The rows come from 4 hidden closed curves, with some noise, and rows from the same curve form a group. Each curve winds through 4 dimensions. The rows are also pushed far along 3 directions, which tell nothing about the answers.
In the rows, 128 means zero.
Known rows, each followed by its group:
[123 139  60 148 125 180 150 171 180 137  73 140 196  93  54  82 194] => (3)
[106 176 101 136 129 165  96 154 137  95 130 144 154 102  93 118 133] => (1)
[134 166 105 155 141 152 124 141 126 117 153 128 160 101 119  96 140] => (0)
[107  84 155  80 122 147 102 138 108  81 117 150 106 140 161 107 109] => (3)
[117 151  97 162 106 162 118 143 181 121  76 123 162  95  69 109 180] => (2)
[153 154 136 148 130  94 214  93 163 197 131  85 117 142 136 153 155] => (0)
[145 160 127 145 125 115 199 113 161 168 124 102 130 135 129 137 166] => (1)
[145 148 140 154 113 106 182 100 169 166  93  92 112 132 120 158 162] => (1)
[130 161  86 144 137 162  76 158 123 105 110 139 166  87  83 131 120] => (3)
[129 140  98 116 129 128  83 153  80 103 124 157 156 130 125 165 106] => (3)
[142 162  70 138 155 145  77 166  68 107 160 157 190 105 118 133 105] => (3)
[129 149 132 145 130 124 210 108 180 168 127 104 118 138 121 119 174] => (1)
[112 137 162 130 116 113 121 103 151 132 132 108  90 132 127 148 117] => (1)
[143 169 141 171 138 112 145  96 144 166 171  85 126 108 137 126 133] => (0)
[118 108 109 103 131 179 105 164 129  86  99 153 150 108 114  81 134] => (3)
[101 168 106 131 137 153  28 156  84  65 153 163 140 109 104 152  80] => (1)
[116 128 114 136 128 159 144 134 183 140 102 117 141 104  86  90 159] => (0)
[124 165 106 139 139 154  67 158  78  77 171 153 159 104 134 107 101] => (0)
[114  95 160  81  96 112 163 126 135 117  90 137  94 172 157 143 140] => (1)
[121 107 167  84 108 105 169 124 117 119 132 136  91 174 174 130 121] => (0)
[100  94 145 125 104 137 169 105 177 151  89 112 121 140 125 102 167] => (2)
[132 129 123 104 132 139  88 148  92  92 114 147 128 124 132 149  94] => (3)
[130 131 148 131 142  85 103  91  71 154 180 114 112 147 174 180  67] => (2)
[129 106 136 134 111 128 187 108 169 153  83 111 128 138 135 111 182] => (0)
[147 169 118 149 128  87 103 117  86 155 186 114 158 126 148 167 108] => (2)
[119 133 117 122 102 116  93 143 106 115 135 140 162 131 132 136 135] => (2)
[100  90 123 103 112 143 107 138 107 106 112 154 144 143 144 110 129] => (2)
[128 120 155 112 123  95  59 112  59 108 163 132 113 140 176 178  67] => (0)
[151 131 135 127 132 101 168 118 124 156 141 118 124 142 149 139 135] => (2)
[ 90  94 128  82 110 166 144 157 144  83  93 170 127 153 128  87 156] => (1)
[112 102  89 112 144 182  80 169  91  69  89 181 152 119 112 109 113] => (2)
[139 167  73 174 128 169 165 149 164 129  77 130 184  98  86 102 200] => (0)
[ 99  80 135  96 114 167  65 157 115  61 102 166 126 121 127  86 118] => (1)
[120 125 157 115 120 102  60 116  92 110 154 127 107 131 147 166  75] => (2)
[159 161 116 155 143 103 192 106 145 188 151  95 143 128 135 140 151] => (3)
[129 124  95 127 113 138 182 143 171 154  80 130 160 132  96 115 183] => (3)

New rows. What belongs after each?
[154 203  85 185 151 141  73 145 121 122 140 119 164  72  76 152 119] => (2)
[110  81 176  86  89  91 147 109 133 138 138 120 106 165 173 120 138] => (2)
[100  51 156  61  95 130 164 134 156 119  64 146 100 170 143 112 147] => (0)
[157 221  62 192 155 119  91 137  95 153 161 118 191  90  88 187 118] => (3)
[106  85  86  82 108 173 119 184 121  81  61 186 171 139 106  95 158] => (3)
[134 152  96 176 121 154 180 128 192 146  56 117 143 112  74 126 198] => (1)
[103  65 114  85 128 191 104 173 124  59  68 184 131 130 115  72 136] => (2)
[139 154 147 156 130 121 187  91 173 162 112  86 108 122 136 138 165] => (3)
[126 140  98 128 130 160  95 157 133 112 105 138 155  99  90 119 125] => (3)
[103  64 189  82 110 111 126 102 132 125 126 123  73 159 169 119 103] => (2)
[107 113 124  97 121 120  49 148  50  75 151 175 144 148 160 159  89] => (3)
[133 162 100 165 125 157 167 130 200 155  73 100 152  93  68 117 182] => (3)
[139 145 142 153 137 115 137 102 130 156 166  98 128 116 147 123 127] => (0)
[126 166  98 171 156 153  87 134 122 117 157 134 144  97  96 122 117] => (1)
[106  98 170  95 115  97  90 107 104 122 164 127 101 150 166 145  91] => (3)
[120  68 168  69  96 115 171 129 132 118 100 137 100 169 174 109 144] => (1)
[ 97  52 180  80  96 130 149 112 163 122  94 124  89 154 155  90 146] => (0)
[116 100 112 100 119 162 123 158 145 110  92 145 147 119 104  92 139] => (3)
[112 139 102 128 120 167  77 155 117  76  85 157 152 110 104 135 136] => (3)
[117 125 104 105 120 124  65 154  69  94 131 167 154 140 132 165  96] => (3)
[114 120 143 114 111 142 205 127 198 147 102 112 110 138 111  83 173] => (0)
[127  95 111 104 116 168 147 171 155  93  76 159 147 124 109  72 175] => (2)
[120 119 121 120 130 132  36 138  72  91 138 147 145 114 136 149  84] => (0)
[112 150 121 128 118 157  78 156  96  61 130 158 141 118 133 111 120] => (0)
[127 117 138  95 132 105  75 131  73 113 154 144 119 144 151 172  67] => (0)
[118 156 115 131 122 143  81 148 109  93 124 143 137 117 111 143 108] => (0)
[175 171 131 159 138  87 179 108 141 181 156  89 125 123 132 159 143] => (2)
[107 108 152 111 121 107  83 104  84 125 148 131 113 149 162 163  77] => (2)
[124 161  95 130 142 149  15 162  66  73 141 157 160  97 107 161  72] => (3)
[132 126  93 108 154 135  42 162  50  98 165 164 167 113 132 143  67] => (0)
[108  90 136  85 122 151  96 155  91  76 141 165 132 139 158  87 111] => (0)
[130 131 114 141 135 136 137 121 130 134  94 129 127 130 116 152 129] => (2)
[ 88  91 114  94  97 181  72 174 118  43  55 183 145 128 110 103 142] => (0)
[121 168 145 139 126 122  84 125 105 102 165 123 113 118 136 142  93] => (0)
[141 171  92 140 146 130  90 150  80 114 154 143 160 115 119 155  98] => (0)
[ 97  98 119  98 118 142  65 153  92  86 141 167 152 135 135 111 115] => (3)
[155 180 152 165 134  55 159  68 119 197 178  78 108 144 159 211 115] => (3)
[136 155 139 139 134  84 100 101 113 168 180  97 124 124 130 176  87] => (3)
[154 143 172 117 149  89 135  91  94 148 177  95  86 136 186 167  76] => (3)
[138 124 150 108 147  89 109 109  95 159 196 110 111 134 157 153  68] => (0)
[122 137 117 122 122 102  87 131  85 126 150 143 147 142 136 174 105] => (3)
[136 205  80 180 138 156  99 148 138 120 121 124 167  84  73 141 137] => (0)
[127 130 100 121 124 171 128 157 147  98  63 143 148 110  96 115 152] => (3)
[126 122 167 110 133  74  99  97  84 152 208 112 107 150 179 161  76] => (3)
[111  63 137  67 111 134 123 148 100  98 102 165 126 163 160 115 124] => (0)
[112  60 192  96  98 103 187  81 175 161 101  97  79 161 169 110 155] => (0)
[100  93 178  92 100 126 162 114 176 125 111 117  81 150 140 100 140] => (0)
[110 130  86 110 122 142  44 172  66  78 125 182 174 129 117 154 104] => (3)
[126  77 159  85  98 125 182 127 152 128  89 126 112 153 159  97 163] => (1)
[117 107 180 118 112 110 167  92 177 158 131  90  84 139 144 115 138] => (0)
[120 128 122 137 138 148  87 133 122 112 135 131 133 108 116 115 111] => (2)
[114 111 133 110 140 141  44 142  76  83 158 153 128 118 140 124  72] => (2)
[108  95 182  87  92  72 106  96  93 132 141 123  90 175 180 181  90] => (2)
[105  83 151  93 119 115 114 112  91 121 126 142 109 162 168 145  95] => (2)
[147 152 128 129 130  91  96 123  76 128 154 129 128 138 149 190  89] => (2)
[106 107  92 112 123 165 107 165 118  93 108 170 174 125 116  89 157] => (3)
[101 117 132 118 111 164 124 142 168 102 100 133 124 116 105  84 149] => (0)
[143 152  88 144 125 158 108 168 142 101 109 142 169  92  84 103 160] => (2)
